The rows are grouped in 4 ways, from coarse to fine. Each group lies inside one group of the grouping before and may be the whole of it. The rows also spread widely along 16 directions, which tell nothing about the answers.
Known rows, each followed by its group in each grouping:
[  3.6  -4.8 -17.7   0.6 -16.5   1.7  -1.0  -8.0   3.8 -23.1 -10.8  -0.7
 -13.2  -2.2   8.5  20.2  -8.7   8.8  -5.8  32.9  -1.1   3.3  -3.5  12.5
 -12.4 -10.1  12.2  -1.0   6.0  15.7  12.9  -6.7 -20.4   3.8  -8.0  12.6]
gor k602 k679 kenib
[  9.9  14.1 -21.3  21.7 -21.2   8.6  -0.3   6.4  -2.5   5.9   2.1  -1.6
   2.8   6.0   9.9  -8.8  -2.8   5.6   4.0 -17.3   0.1  13.2  12.6  12.3
  13.4  -7.9   0.4   1.7   3.0  28.5  12.0 -10.5   3.7 -12.3  10.3 -10.6]
Tego k530 k962 rone
[ 12.3  35.4 -16.1  13.6  -7.7  -2.7  -6.0   4.5 -12.1   2.3  12.2  25.1
  12.5   3.4  22.8   5.6  -3.0  11.8  26.7 -13.4   7.9  13.8  26.3  -9.8
   1.5 -15.7 -13.1  15.2   2.9   8.5  -0.4  -9.3  -0.3 -27.5  13.1  13.5]
Tego k530 k962 Sege
[ 11.6   5.6   5.8  -9.8  -6.0   2.7  -4.9  12.2   2.8   2.9  -4.2  -8.4
  -2.4  28.7  -1.4   9.2  -6.0  10.7   0.6   4.7  13.5   7.9  -6.7   1.6
  -3.5  -3.1  -5.5  11.4   6.6   8.0  -0.7 -14.4  -9.7   2.7   1.1  23.8]
Tego k530 k449 Kavos
[  2.0  -5.6  -2.4  17.1 -15.0  16.7 -12.9  -1.5   4.6  -5.9   4.2  -6.0
  -5.0 -13.7  11.1  10.1 -12.0  10.6  -9.5  24.3  -7.9  12.6 -10.3 -10.5
 -12.3  -1.4   2.4  -6.7  -2.6  11.5  23.6   0.2   0.9   8.2  -9.5  10.7]
Tego k373 k801 boduz
[ -0.7   8.4  -4.4   6.4  -4.9   1.0  -7.4  -6.6 -10.5   5.3   3.0  22.5
   7.6   2.7   3.2  -5.0  -0.3   2.1  25.2   6.5   9.1  14.3  -8.1   0.9
   9.0  -3.1 -10.3 -19.9  14.4  18.9  -5.8  -0.4 -14.8   3.0  13.0  -3.5]
gor k190 k800 lafe
[ 10.5  -2.1 -20.3  17.5  -0.8  11.2   7.2  -5.1  -8.2   6.3   5.6 -10.4
  14.6 -21.7  17.5  14.9  -1.3   7.3  18.2  -8.6  -1.6   4.7  15.4 -19.9
  -1.6 -20.5   4.8  -5.5  -4.6   1.0   4.7 -13.6  13.8  -5.6 -11.4   9.9]
gor k190 k701 kora
[ 16.6  -2.1   0.4   6.9  18.1   7.5  33.3  -1.9  12.7 -10.4  15.9  -5.4
   9.2 -10.6   4.9  -9.0  -5.0  11.5   8.4 -11.5   7.8  -5.2   5.7  -9.4
  21.9 -24.7  17.4   0.4   4.4   3.0   9.0 -12.7  21.0   2.4 -16.9 -10.7]
Tego k373 k140 fumop
[ 16.6  -8.0   8.1  -8.1   5.6  -0.5   6.7  -6.7  -7.6 -19.9  -3.1  12.3
  12.8   3.1  -2.9   2.4   1.7   1.5  18.5  22.8   8.2  -1.0 -12.2  14.9
  14.2  -6.5   5.9 -16.9  21.1  11.3 -13.9  -2.1 -15.7  19.0  -0.2   0.5]
gor k190 k800 Rif
[ 13.7   6.1 -36.7  22.0  -4.7   2.9   3.3   1.5  -8.1 -25.5  -1.3 -14.2
  17.2  -1.8  26.7   8.5   7.8  27.8  20.6  -1.6   4.4  16.9   8.7  -5.2
  -7.8 -21.9   7.5   1.1  12.3  13.5 -14.7 -51.7  10.3  -6.4  -8.1  22.5]
Tego k530 k449 Tolo
[  6.3 -17.5 -23.4  -2.4  22.3  12.3  25.6 -10.9 -15.2 -20.2   5.8 -13.2
  18.0   2.4  -2.4  19.8  -2.7  13.5  17.9  -2.5  24.3  13.6  16.6 -28.3
  -2.7 -15.9   3.4   8.9   8.6  -6.7  -1.5  -9.6  21.7  -8.4 -26.1  15.8]
gor k190 k800 lafe
[ 13.0  17.0 -13.5  18.8  12.1   8.1  13.2   2.1  19.1 -34.7  23.4   9.7
  23.9  -3.7  23.0 -13.3   4.0  17.3  24.4 -17.7   0.6  18.8  -0.1 -20.1
   6.2 -42.9   2.2 -18.9   7.1   5.7   6.7 -12.1  28.4   0.6  -2.4 -20.7]
Tego k373 k140 fumop
[ 12.3  27.6   9.0 -32.3 -49.5   0.2  -9.8   0.9  28.7  14.0  14.4  21.0
 -16.1  32.6  -2.4  29.3  -5.1 -16.7   9.5 -25.2   0.5 -14.4  17.1   8.2
  -0.4 -27.5  -4.4  -6.0 -32.7   4.5  -2.8  11.0 -21.9  -9.0  20.2  -1.9]
gor k602 k679 kenib
[  4.6  -7.4 -32.7  -7.2  -6.5  14.5  -6.8   3.6  -1.3   5.3 -27.0 -27.7
  -3.5  20.1 -17.7  21.9  -4.8   7.2  12.8  14.9  -5.6 -11.2  10.9   4.7
 -15.7  -4.6  -0.6  10.9  -1.7  -2.6  -0.9 -12.1  -7.3   8.7  -4.9  26.4]
Tego k373 k140 fumop
[ -4.9  26.9 -17.7   3.4 -17.1  -7.1 -28.1  -4.9  10.4  -9.2  -8.4  -9.2
   8.9   3.6  33.1  29.0  -6.3  23.7   2.3   6.2  -7.7  14.2 -14.2  11.1
 -18.7 -28.3  -3.9  -6.1  -0.6   4.6  -3.6 -32.1  -8.8  -6.4  15.2   0.1]
Tego k373 k801 boduz
[ 19.5   0.6  -5.9  23.7 -31.7   6.7  -2.4  -3.2  -5.1 -24.5  21.9  16.2
   8.9   1.1  18.6   4.0   9.0  -1.2   8.2   2.4   7.6   8.3  18.0 -10.3
   0.7  -5.3   4.6  -4.9  -4.8  17.9 -22.2 -32.6   6.2 -10.7  -8.5  15.2]
Tego k530 k449 Kavos
[ 12.9  25.8   4.2 -17.0 -10.1 -11.0   0.2  -1.3   3.7  -5.8   3.4  16.4
 -13.6   8.5   9.8   4.5   8.0  28.9  -6.2   7.2  -1.8   2.9  -9.3  18.7
   7.0 -21.9   9.5 -12.2  11.2  25.7   1.6  -6.7 -29.0  16.7  23.0   2.6]
Tego k530 k449 Kavos
[  2.9 -15.6  18.9   2.9   3.8   5.8 -13.8 -20.6 -24.0 -30.3  15.5   1.5
  20.0   8.6  -4.8  18.1  10.4   6.1 -25.4  24.4  10.1  10.4  -1.9 -12.8
  13.8   5.0  -5.5  -7.7   3.3  -6.2 -28.1  -5.6  22.3  17.3  -4.8 -13.0]
Tego k530 k962 Sege
[ 10.8 -12.4  -6.3  18.5 -18.6   5.7  -0.2  -3.4  23.7 -32.5   2.2 -18.0
   3.9  16.8   7.7   2.8   8.8 -11.3 -28.8   8.1  -3.1  -9.0   6.5   2.6
  -2.7 -17.9  13.7  -5.9 -11.2   7.9  -8.3 -22.7  18.3   3.7  -8.7 -26.8]
Tego k530 k449 Kavos
[  4.9   0.9 -14.3  29.0  19.8   9.2   2.8   0.8  -2.8 -21.0   8.4 -13.1
  36.2  -1.7  27.5  -4.0  -3.7  14.3   5.4 -12.1  13.4  36.2  -9.0 -22.3
  -1.0 -20.3  -7.8  -4.1  14.1   7.4  11.1 -14.2  32.9 -12.5  -9.8 -11.9]
Tego k530 k449 Kavos
[-24.3  20.6 -19.3  25.2 -18.5   2.8 -25.0   0.8  18.8  19.1  -6.1 -12.3
 -18.4  -1.9  17.0  -7.7 -12.0  24.2  -1.9  10.9 -10.7  18.5 -25.5   1.6
  -3.6  -5.6  -7.2 -14.7   1.4  21.1  20.7 -26.6  -5.1   7.5  15.6  -9.1]
Tego k530 k449 Kavos
[  1.8   7.6   5.5   1.5 -16.9   4.1 -12.5  -8.4  11.0   5.1   7.7  -3.0
   2.4   6.0  -0.5  23.1  -9.3  -8.9   0.7   4.0  -3.7 -19.7  17.6  -5.5
   6.0  -9.2  -3.5  10.0 -22.6 -18.0 -14.5 -13.8  13.5  -6.3  -2.0  -5.7]
Tego k373 k140 fumop
[ 10.7  16.0  -4.0  35.2  -7.5   8.5 -21.6  12.5  15.6   4.3  -6.3  -2.9
   2.4 -19.0  16.0  -4.1 -14.7  -3.6  11.1  25.8 -30.4 -14.8   7.1  -1.3
  -1.0  -8.5  -3.0   6.6  -3.5  -6.9  19.3  -2.4   9.7   7.7   3.3  -1.6]
Tego k373 k801 boduz
[  1.4  -0.1  -2.0  10.1  25.4  -7.3   7.9  -4.9  -9.7  18.0  -6.2 -11.6
   5.3   4.9   8.1  -0.8  10.7  12.0 -26.9   2.6  13.2  -4.5  -0.8 -13.0
  -3.2 -14.5   2.5   7.2   8.5   7.9   0.3 -14.0   0.5  -1.5  -0.4  -4.8]
Tego k373 k140 fumop
[ -5.9  12.4   2.9  15.7  29.6 -12.5  12.3 -13.7  -6.9  -1.9  20.5  11.0
   3.9  -8.7  13.7  -3.6  11.4  19.5  -3.9   5.4  13.8  -0.3   9.4 -33.0
  12.2 -23.1   0.0   0.9   8.3  -7.3 -10.8 -20.7  20.0   1.8  -0.9 -14.7]
gor k190 k800 lafe
[ 10.9  12.4 -24.7 -25.8 -12.5  12.5   0.7  -7.6 -10.2  -8.5   6.5  -1.0
  13.8  12.6   3.6  30.8   1.9  29.2  22.5 -23.5   6.2  24.3   2.2  -2.1
  -7.6 -27.5  -1.5 -14.6   0.5  14.2  -0.1  -1.0  -6.7  -0.4   8.0  16.2]
Tego k373 k801 boduz
[  9.5 -13.7  -6.0   7.4 -32.0  29.6  -6.8  -6.1  -8.4  26.2   0.2 -23.5
  14.2 -22.2  -0.4  14.2 -24.3   1.3  17.4 -15.0 -10.1  14.8 -11.1  20.0
  26.4  11.4   3.8 -19.0  -8.0  21.2  15.2   0.2   5.7   6.9  -2.1   1.1]
Tego k530 k449 Kavos
[ -3.4 -10.2 -21.7  12.0  -6.7  17.1  23.1 -11.9   3.0 -17.3  30.9  38.3
 -16.4   1.7 -11.9 -24.4  17.1   8.3  28.5   6.7  17.0  14.8   6.1 -47.7
  -4.7  -9.6   1.7 -35.2   3.4  27.6   2.9   0.9  -3.5  14.7 -16.0  14.2]
gor k602 k679 kenib
[-18.7  15.4   9.2   3.6 -19.6 -11.1 -18.6 -14.2  25.8   8.6  -5.9  -2.3
 -16.0  -1.4   8.8  19.8 -27.7  -9.6  -7.1  26.5  -4.5 -19.3  -4.6  21.0
  12.2  -4.2   0.0   9.8 -12.5 -11.7   1.0 -14.9  -5.8  -8.6   7.4 -28.5]
gor k190 k800 Rif

New rows, each followed by its group in each grouping:
[ 26.3  -7.7  22.1  42.2   5.5   0.4  10.1  13.7  25.5  -1.5  13.6  -6.2
   3.9  -3.7  22.7 -23.6  18.5 -20.2 -43.4   2.0  -3.8 -22.8   9.2 -25.2
  -5.3 -26.5  14.6  -0.9 -11.2   8.2   9.3 -12.4  21.0   3.8 -12.6 -22.5]
Tego k373 k140 fumop
[-23.8  -6.1  -2.6  -6.6  -7.0   5.2 -13.3 -40.6 -13.6  -4.1   2.4   0.0
  -5.2 -27.2  -5.4  29.3 -11.5  15.9 -20.2  29.3 -11.0   7.5 -13.6  11.5
  19.4  -1.0   4.9 -26.5  -2.9   4.6   9.9  21.0  -1.2  19.9  10.3 -37.7]
gor k190 k800 lafe
[  2.7  -5.1 -33.8   6.4   2.5  12.6  -5.2  -5.2 -23.8  15.7 -15.0 -16.5
   6.5   4.2  -5.6  12.8   9.3  15.6  -0.5   1.9  -1.5   6.6   9.8 -10.6
 -13.7  -5.6  -2.9  -2.4   4.9  13.8   4.9  -1.6  -3.4   4.5   1.7  15.3]
Tego k373 k801 boduz
[ 23.0 -15.7  15.1 -28.0 -45.0  17.1  11.9  -0.9  26.3   0.7   1.7   0.9
 -23.5  16.9 -28.9   6.8  -9.8 -15.4   4.1   8.1  -4.8 -29.2  -1.9  33.2
  18.5   2.8  22.5 -14.7 -14.5  20.7  -3.4   1.9 -26.9  24.5  -5.1   4.0]
Tego k373 k801 boduz
[ 34.5  10.2 -19.0  26.7   1.9   4.1 -24.3  25.4  -6.0   9.9 -25.6 -25.7
  46.0  19.9  21.9   4.9  13.3 -13.1  19.3 -15.1 -14.1  -6.2  11.6   4.9
 -14.2 -24.5 -13.6   5.2   5.7  -1.9 -18.5 -24.4  10.2  -3.3  12.9   7.7]
Tego k373 k801 boduz
[ -8.8   1.0  -6.2   2.6   3.3  10.4   8.3 -12.7   7.4  18.2   7.2   1.2
   5.5 -12.3  -1.7  -3.8 -15.8   4.8  24.7  -9.7   4.2   8.8 -14.6  -4.4
  23.7 -10.3  -2.0 -22.0   2.2   9.2  14.2   4.1   5.3   8.3  -0.8 -17.8]
gor k602 k679 kenib
[  0.0 -12.9 -13.6   9.6   8.8   5.9  18.7  -5.1  -0.2   7.0   2.2 -11.7
   8.2   8.0   6.6   4.7  -4.5  -3.6  -2.4 -11.5  26.6  10.8   5.3 -20.0
  -6.0 -12.6   1.3   4.8   1.6  10.0  10.1  -8.4   8.1 -19.6 -16.2  -2.3]
gor k190 k800 lafe
[ -7.8  -4.6 -12.8  -9.7 -37.5  12.2 -14.5  -5.6  17.1  28.9 -11.3  -6.3
 -10.5  15.1 -10.7  17.1 -12.7 -16.7  23.1   0.3   0.9  -8.0  -7.4   7.6
  -8.2  -0.8  -6.1 -20.6 -17.3  11.8  -0.2  -3.9 -24.6   2.1   5.9   5.6]
gor k190 k800 Rif
[ 17.6  22.0  -1.6   3.8  -9.1   3.8  -0.5  17.2  -4.9  26.2   1.6  18.8
 -27.5   0.6 -11.1 -14.6   6.3  15.4  17.6  11.2 -15.4 -11.1  11.9  -0.1
  14.6  -6.1   0.3  -1.3   9.4  17.6  14.6   6.6 -20.8  28.8  17.5  24.3]
gor k602 k679 kenib
[ 19.2 -10.7   5.7  19.0  -0.1   3.3  -3.3  -5.0 -16.4  -9.3  -8.9   2.4
  23.5 -14.7  17.3  12.4 -10.7 -18.9 -11.0  20.0   2.0   4.1   5.7  12.1
   3.4  -1.2   2.4   6.1   8.5   8.8  11.2  16.8  -1.8 -13.5  -7.0 -10.7]
gor k190 k701 kora
[ 11.6   4.2   3.3  -2.9  30.6  -6.8  27.5 -16.3 -15.9  -8.6  13.2  17.2
  18.0 -15.8  15.2  -5.3   6.4  25.5   3.9  -1.6  19.8  11.7  -8.9  -6.8
  17.8 -19.6  10.4 -14.4  21.9  19.8   0.8  -2.9  -5.6   4.2  -1.1  -5.6]
Tego k530 k962 Sege
[ -2.1   4.0  -9.7  -2.9 -16.9  -5.3 -21.7 -19.3  -8.9  -1.6  -8.0  11.0
  10.7   0.6   7.7  26.1   3.6  -3.3  17.1  20.6  -1.8  -5.8  -1.5   8.0
  -5.2  -8.9  -5.5 -20.0  -1.7   2.6 -27.6 -13.6 -20.4   5.1  12.7   0.0]
gor k190 k800 lafe
[  0.1  19.3  -9.5  23.6  -7.4  -6.6 -15.0  -9.1 -10.7  12.2  10.6  15.9
  16.8  -8.0  36.0  13.7   2.8   3.6   6.2  -3.5  11.4   9.9  11.5 -24.7
 -15.8 -13.8 -12.4   1.1  -7.7   7.2 -10.0 -22.4  -3.0 -27.7   4.5  12.1]
Tego k530 k962 Sege
[-24.2   1.1 -24.9  -8.2  -6.3   4.3   5.2 -34.4 -28.0 -20.9  12.3   6.4
 -10.3  -3.4 -10.8  27.2 -15.7  33.0   3.7  16.7  17.9  26.1   8.2   3.1
  25.7   6.8   1.2   8.8  11.3   4.8  -5.4 -12.8   9.5  -6.9  -7.1  -3.7]
gor k602 k679 kenib
[-13.1   3.3 -48.7  -9.5   6.6   1.5   9.6  -2.0   1.7  19.9 -17.9 -24.5
 -14.6  35.9 -16.5  17.3   8.8  12.5  13.8  -8.9  16.8  -9.5  25.1 -23.9
 -22.5 -20.5  -4.7  14.9  -4.6  -4.6  -6.2 -24.9  -1.9  -9.4  -2.9  18.6]
gor k190 k800 Rif
[ 16.8  14.2  -7.3  14.5  -8.1  -5.9 -11.4   1.2 -16.2  10.3  -7.5   4.3
  -7.3  -3.2  -1.4   7.2  16.7  -0.1  -3.6  20.7 -20.6 -28.9  33.8   4.2
   9.9 -10.4   3.8   9.1  -1.2  -2.7 -16.2  -9.6  -3.1  14.2  14.9   1.7]
gor k190 k701 kora
[  8.8   4.8 -14.1   7.9  16.4   1.3  14.4  -8.4 -16.9 -19.6  -1.1  14.1
   9.3 -12.1   2.0   1.0 -14.2  13.9  23.6  24.0   8.7   3.5  14.0   1.1
  14.4   2.6   2.8  17.5  20.8   3.2   4.5  -0.7   1.2  -7.9 -11.1  13.0]
Tego k530 k449 Tolo
[ 26.9  -4.4  -2.9   0.4  20.5   9.8  -3.3   9.9  -6.2  -4.5 -20.9 -28.3
  28.4   3.3   8.2  21.6  -5.7  -0.8 -19.6   4.1  -9.8  -1.1   4.6   5.5
 -10.1 -21.0   1.1  14.7   5.7  -5.4  25.3  25.8  10.3   2.2  -1.6  -4.9]
Tego k373 k801 boduz
[ 23.4 -14.0 -26.0  -1.6   9.2  19.7  12.0  13.9 -10.9 -30.8  -7.5 -38.3
  19.1  24.2  -2.6  18.4   4.0  20.0   4.3 -10.1   8.8  25.1   8.3  -4.5
  -4.2 -23.6   5.0   9.5  16.2   2.9   8.7 -10.6  25.8   7.6 -12.9  12.6]
gor k190 k800 Rif
[  7.8  14.9 -28.5   7.8 -11.8  10.2 -11.3   2.2   1.6   2.1  -7.0 -17.8
  14.8   2.8  10.2   9.5   1.0  16.6  15.0 -15.5 -15.1  10.8   2.4   7.8
   4.5 -23.1  -2.3 -13.5  -0.5  11.4   4.3 -11.0   9.0   7.0  15.5  -8.1]
Tego k530 k449 Kavos
[  1.3  22.0 -53.0  -0.4 -11.7   8.0  23.0   9.1  32.4   5.1  -4.8 -17.0
 -35.6   7.0   1.8   3.6  -3.6  29.0  14.2 -11.2  -9.4 -10.6  27.9 -13.8
 -19.5 -36.1  16.5  11.7 -12.5  12.2  34.1 -17.3  -4.0  -4.9  -3.3  19.2]
Tego k530 k449 Kavos
[ 10.3  16.8   4.8   9.0 -15.1   6.1 -11.0   1.9  12.1 -20.1  13.6   4.3
  -7.2  -0.3   3.3  17.4 -11.1   2.1  -4.4  19.4 -13.9 -12.3  28.2 -10.0
   5.8  -9.8  -0.2  21.8 -15.4 -18.3   6.0   1.6  21.8  -0.6  -2.4  -0.6]
Tego k530 k449 Tolo
[ -5.6  17.5  -9.5   2.8  17.2  -6.3  -9.2  -7.1  -5.6  -1.6  -7.2  -3.7
  14.8  15.0   2.9  10.5  -6.7   9.7   2.6   7.1   6.8   0.5   6.2   0.2
   6.6 -10.8 -11.0  17.8   9.5 -11.4  -8.9 -11.2  11.5  -9.9   6.9 -14.0]
Tego k373 k801 boduz
[-14.1  18.0 -28.0  15.0   7.3   0.7  -5.0  -3.6 -12.6  47.5  -8.3  -6.0
 -17.1 -13.0   4.3   0.6   0.0  28.5   8.6   5.5  -2.9  -2.8   8.0 -21.3
  -6.5  -3.8  -6.3   3.8   0.6  10.8  14.1 -15.8 -11.7   2.7   9.3  23.4]
Tego k530 k962 Sege
[ 18.0  10.6  -0.3  26.3   1.1  -0.3  -6.4  20.0  10.1  29.6  -7.1   0.6
   7.9  13.6  13.1 -14.8  11.3 -25.1  -5.1 -11.6  -3.4 -12.5  15.0 -16.4
 -11.5 -21.7  -9.4   0.6  -5.7   8.5  12.0   7.9  -0.7  -7.3  10.3 -10.5]
gor k190 k701 kora
[  1.5   6.1  14.9  12.5 -14.2  -8.2 -19.5  -2.3   5.5   9.4   0.0   1.3
   5.5  18.7   7.0   2.9   6.3 -15.8  -9.8   6.9   3.3 -10.0  -2.7   5.9
   9.1  -7.6  -7.2  -6.7  -2.9   1.7 -23.6 -20.9  -0.8   3.2  13.7 -22.1]
gor k190 k800 Rif
[ -4.6  18.6  -1.3   9.7   7.7  -6.1  -2.4  -6.6   3.5  28.2 -19.1  -4.6
  -5.8 -35.0  16.8  10.6 -38.8   5.1   0.6  20.9 -14.3  -7.8  -7.3  29.4
  21.5  -4.8   4.8  15.9   8.1   2.4  42.3  17.6 -12.9  -7.3   7.4 -16.5]
gor k602 k679 kenib
[ 22.8   0.2  -4.8  19.7 -20.0  10.3  -5.0   8.7 -11.0  -0.6   1.6  -7.0
  -2.9   2.6   0.3  10.6   0.5  -8.0 -14.7   4.7 -10.5  -6.3  30.0   3.4
  10.9  -3.8   4.1  19.1  -5.1   4.6   7.5   1.3  13.0   0.1  -1.9   2.7]
gor k602 k679 kenib
[-13.7   9.4 -23.4  17.9 -15.9   3.9 -19.9 -11.3  -0.9  -7.6  -7.8 -20.6
   7.7   0.4  15.7  16.2  -9.4  12.1 -13.7   0.2  -7.8  23.6  -7.8  20.7
   9.2 -15.2  -2.5  -8.6   3.5  12.4  11.1 -10.1  13.6  -3.6  16.2 -40.3]
gor k190 k800 lafe
[  9.3   8.7   9.6  13.5 -25.1   2.5   9.6  11.1  34.6   4.3  18.7  -5.8
 -28.4   3.3   7.8  -9.4  -1.2   4.6  -2.2  -1.7  -3.1 -14.0   4.1  -6.0
  11.9 -20.9  15.9  -2.6 -11.8   8.2   2.6 -37.6   6.4  11.9  -5.8  -1.5]
gor k190 k701 kora
[  2.2  -2.5 -31.9   8.5   0.3  -3.2  24.1 -19.3  -2.0  -1.8  -2.0   3.1
 -10.5 -10.2   2.1  -2.8  14.8  12.8  -1.1   8.2   2.4 -19.2  19.2  -2.6
   2.5 -16.3  21.4  -9.3   0.1  21.3  -7.4 -22.7 -11.4   2.7  -4.7  -2.2]
Tego k530 k962 Sege
[ -3.6 -10.0 -12.7  -8.0 -14.3   9.7  -5.3 -19.8   0.1 -24.9   5.8 -10.8
  12.1  10.1   2.3  30.9  -0.1   4.2  -4.2   0.7   6.7  15.0  -0.9  -3.7
  -2.5 -19.2   1.2 -16.3  -7.5   0.4  -9.5  -6.4  11.6   1.2  -4.8 -16.1]
gor k190 k701 kora
[-25.5   9.3 -16.7  21.7 -17.1   0.6   6.8 -27.0  11.0  11.0  21.8  23.6
  -8.7 -16.1  13.3 -13.9  -8.9   9.5  17.7  -2.0  14.9   9.9  -8.5 -11.5
  12.3  -3.0   1.8 -23.1  -3.2  25.2  -3.8 -30.1  -3.6 -15.6  -2.8 -18.7]
Tego k373 k801 boduz
[ 28.7  -5.1 -21.6  -8.8 -12.6   9.4  -0.9   4.4 -22.6  -9.5 -19.1  -7.0
  11.8  25.7 -13.2  22.5   4.7  -6.3   6.0   6.3   2.7  -9.1  31.5  17.3
  -2.7   0.1   0.2  19.7   3.7   7.8 -12.2   2.2 -10.8  -4.5   1.3  22.6]
Tego k530 k962 Sege
[-11.9  11.8  -2.9 -20.4  -3.1   4.7  -8.0  -3.7  11.1  -0.1  -4.5  -3.2
 -17.6  15.5  -6.0  13.4 -17.0  27.0  -2.1  17.5   5.3  15.0 -21.2   5.1
  -3.1  -6.1  -4.8  -3.7   5.7   9.8  21.9   5.8 -16.6  13.6   9.0   5.5]
Tego k530 k962 Sege
[ 19.8   8.0   7.8  -6.0  20.0  -2.9 -12.5   0.4   6.7  15.3 -23.8  -6.4
  28.2  -3.8   8.1  17.6  -4.6 -17.2   4.9  12.2 -17.0 -29.4   2.8   5.4
  -5.6 -21.4  -6.5  -2.3  -6.0 -16.6   5.5  27.0  -8.7   9.4  12.4  -9.8]
Tego k530 k962 Sege
[ -9.6  -2.7 -19.3 -21.9 -15.4  15.6  -7.6 -13.0  -2.5 -17.5  -4.0  -8.9
  -5.3  21.1 -23.5  19.6 -12.1  22.1  17.1  13.0   4.3  15.4  -8.4  11.2
   9.9   3.4  -3.8  -8.4   4.9   5.8  -4.8  -4.4  -1.6  16.9   1.9   5.1]
Tego k530 k449 Tolo
[  6.2  18.8 -22.3 -16.1   0.5   0.8 -10.6 -15.9 -28.0 -21.3  -1.0  11.3
  14.2   2.6   3.3  31.1   4.6  31.9  12.2   9.8  -2.7  15.2  10.4   6.2
  -0.6 -17.2  -3.9  -2.0  11.9   3.7  -9.6   3.4  -7.2   3.6  14.6   8.4]
Tego k373 k801 boduz
